The rows are grouped in 2 different ways at once. Each group adds its own fixed numbers to the row, and there is some noise. The rows also spread widely along 8 directions, which tell nothing about the answers.
In the rows, zero is written as 128.
Some rows, each with its group in each grouping after it:
[103 104 149 148  93 143 109  95 135 131 176 159 139 116 149  90 140 178
 196 104 108 103] | q955 J
[139 126 154  91 150 157 135  94 112 126 154 132 119 117 135  91 139 147
 124 124 167 120] | q282 X
[109 117 134 123 120 159 129 115 137 126 138 138 129 117 108 109 135 173
 150  97 147 124] | q140 X
[ 91 136 155 113 156 111 143 105  92 132 172 127 151 120 133 113 145 150
 133 155 143 135] | q238 J
[ 90 118 152 117 130 142 123  89 152 118 140 135 134 105 105 100 136 173
 158 146 129 122] | q238 Q
[126 109 127 133 157 122  96  29 133 113 204 190 119  87 192 122 106 151
 194  95 114 148] | q955 Q
[ 76 128 159 112 136 117 132  73 134 107 160 132 157 111 120 100 128 158
 173 142 145 122] | q140 J
[ 99 151 161  99 184 127 169  87 147 112 162 142 138  93 108 103 132 151
 115 153 173 121] | q282 X
[107 155 168  88 175 124 152  83 143 111 149 142 130  91  89  95 113 138
 144 180 181 137] | q238 J
[ 67 134 145 141 128 110 135  49 174 109 144 161 160 106 103  95 151 169
 150 160 107 112] | q282 X
[120 123 160 160 119 134 126 120 152 150 163 142 150  96 143  87 142 153
 149 159 122 115] | q282 X
[128 123 121 125 134 137 113  98 112 137 151 160 129 120 140 120 136 159
 138 113 126 149] | q282 X
[ 98 144 139 132 124 111 143 113  98 150 154 147 153 123 127 107 169 170
 131 158 109 125] | q282 J
[ 89 125 142 120 133  97 117  73  82 131 161 139 155 130 140 109 153 148
 143 160 110 145] | q238 J
[105 132 149  88 176 149 139 135 119 124 153 122 125 103 112 133 106 159
 137 127 180 156] | q238 Q
[115 125 123 133 127 134 123  99 120 139 132 155 128 121 107 111 150 161
 133 128 122 138] | q238 X
[104 137 163  80 144 151 155 129 111 122 158 118 131 123 112 100 143 171
 135 125 174 112] | q282 J
[ 88 132 156  69 131 141 142  68 123  96 143 128 136 128  97  91 144 169
 149 135 160 110] | q282 J
[102 134 121 136 156 122 145 109 113 141 172 162 138 114 142 135 149 170
 122 107 121 139] | q282 X

New rows. What belongs after each?
[102 116 134 122 129 112 106   4 147 106 142 170 130 111 118  86 151 150
 154 147 106 121] | q238 X
[136 128 149 109 142 148 128  98 122 124 140 127 131 112 120  95 130 141
 135 138 164 132] | q140 X
[ 75 136 145 127 134 127 131 132 138 132 135 138 164 113  97 117 117 175
 157 164 132 153] | q955 Q
[ 97 125 160 128 131 144 147 121 138 132 172 137 133 103 114 100 145 175
 159 121 145  99] | q238 J
[ 94 127 168 106 156 131 151 118 115 128 165 108 154 121 135 100 146 149
 118 148 160 121] | q282 X
[ 84 119 164 100 137 137 136  81 139 110 146 120 140 120 104  86 147 157
 137 142 153 108] | q238 X
[ 93 131 156 118 119 122 119  85 135 121 133 142 148 116  97  90 132 158
 162 168 136 128] | q238 J
[117 133 148 108 131 134 125  91 113 119 154 152 136 115 121  95 120 154
 164 141 147 138] | q955 J
[ 81 121 139 149 120 121 116 118 146 136 132 148 157 117 105 122 122 161
 156 144 118 150] | q238 X
[109 108 150 130 111 151 108  98 161 121 147 145 140 108 129  99 116 160
 175 120 140 129] | q282 X
[106 137 153 123 140 121 130  83 139 132 147 142 150 102 123  91 146 159
 140 186 120 132] | q282 Q
[112 133 182  92 134 140 139 119 113 126 150 109 150 116 123  78 135 144
 141 178 170 117] | q282 J
[110 105 155 123  88 152 107  69 163 117 124 139 141 120 111  64 153 164
 163 152 122 101] | q282 X
[ 99 127 151  88 145 153 144  85 150 100 142 138 125 111 104 101 124 164
 141 115 173 119] | q282 X
[111 137 148 128 138 120 142  57 130 128 186 165 131 101 144  87 170 171
 151 133 110  90] | q282 J
[ 81 119 154 132 146 135 136  85 160 118 175 143 135  90 129 105 141 175
 162 130 128 108] | q238 Q
[105 121 150 135 123 124 126  99 122 144 156 127 152 116 146  88 169 165
 137 175 101 119] | q282 Q
[110 134 147 118 140 145 145 100 141 127 148 145 132 108 110  97 149 166
 132 133 143 112] | q282 X
[118 117 134 140 122 140 119  63 149 128 149 165 122 106 119  94 150 163
 151 121 116 112] | q238 X
[103 119 178 137 157 148 149  95 177 117 190 137 128  77 134  91 128 153
 155 122 160  89] | q238 X
[ 88 120 134 123 128 139 136 111 130 130 138 136 135 126  99 107 159 175
 131 125 131 118] | q238 X
[ 47 126 172  99 171 108 154  73 133  97 170 110 164 113 117 110 134 147
 131 152 162 120] | q238 X
[123 123 130 146 128 143 127  79 147 134 154 169 114  97 120 100 157 166
 145 114 118 110] | q238 X
[ 77 117 175  98 153 131 126  79 156  96 166 120 154  97 138 103 107 154
 171 159 158 133] | q282 Q
[112 118 151 100 119 149 117 101 126 120 122 125 143 130 111  96 127 152
 144 147 152 139] | q282 X
[ 88 120 121 135 101 133 122 105 121 133 156 166 137 126 123 121 159 200
 170  93 103 119] | q282 J
[117 119 178  95 154 167 134 127 159 108 147 112 127 101 106  98  92 138
 155 129 206 130] | q238 X
[120 131 110 145 111 147 127 113 127 150 132 171 122 122 109 117 162 186
 133 106 103 129] | q282 X
[ 96 145 142 126 155 121 154  95 135 135 143 147 134 110  92 104 159 164
 110 154 133 120] | q238 X
[ 88 133 154 106 121 105 120 103  97 129 132 125 172 135 119  99 139 147
 144 193 129 155] | q282 J
[ 64 104 154 114 129 134 128  98 133 112 151 118 155 129 118 107 140 165
 152 115 143 117] | q238 X
[ 83 118 164  99 149 145 152  77 140  98 162 117 140 114 116  92 147 159
 139 114 166  93] | q140 X
[103 123 164 130 148 117 129  69 142 121 165 136 145  98 134  87 134 136
 137 166 141 122] | q238 X
[ 97 138 144 109 133 134 146  54 152 114 133 154 137 111  92  79 171 168
 124 155 126  99] | q282 X
[ 61 121 165  76 158 146 140 125 132  95 135  96 150 130  88 128  96 154
 146 119 199 150] | q238 X
[ 82 119 144 116 147 134 129 107 144 114 166 143 148 111 134 133 108 165
 164 103 156 145] | q282 X
[ 83 150 173  79 173 135 157  99 167  95 131 121 151  99  80  99 102 144
 132 174 199 138] | q282 X
[ 98 125 159  91 152 157 154 119 137 113 156 120 132 118 114 107 133 165
 132 107 179 113] | q282 X
[ 87 106 149 113 148 118 112  60 124 113 170 135 145 111 149 109 138 158
 161 140 123 134] | q238 Q
[149 149 172  78 163 155 155 136 101 130 162 119 121 106 127  94 122 138
 126 147 199 130] | q282 J
[ 92 133 155  95 152 137 152  71 131 104 140 136 140 122  94  87 142 157
 128 144 160 113] | q955 X
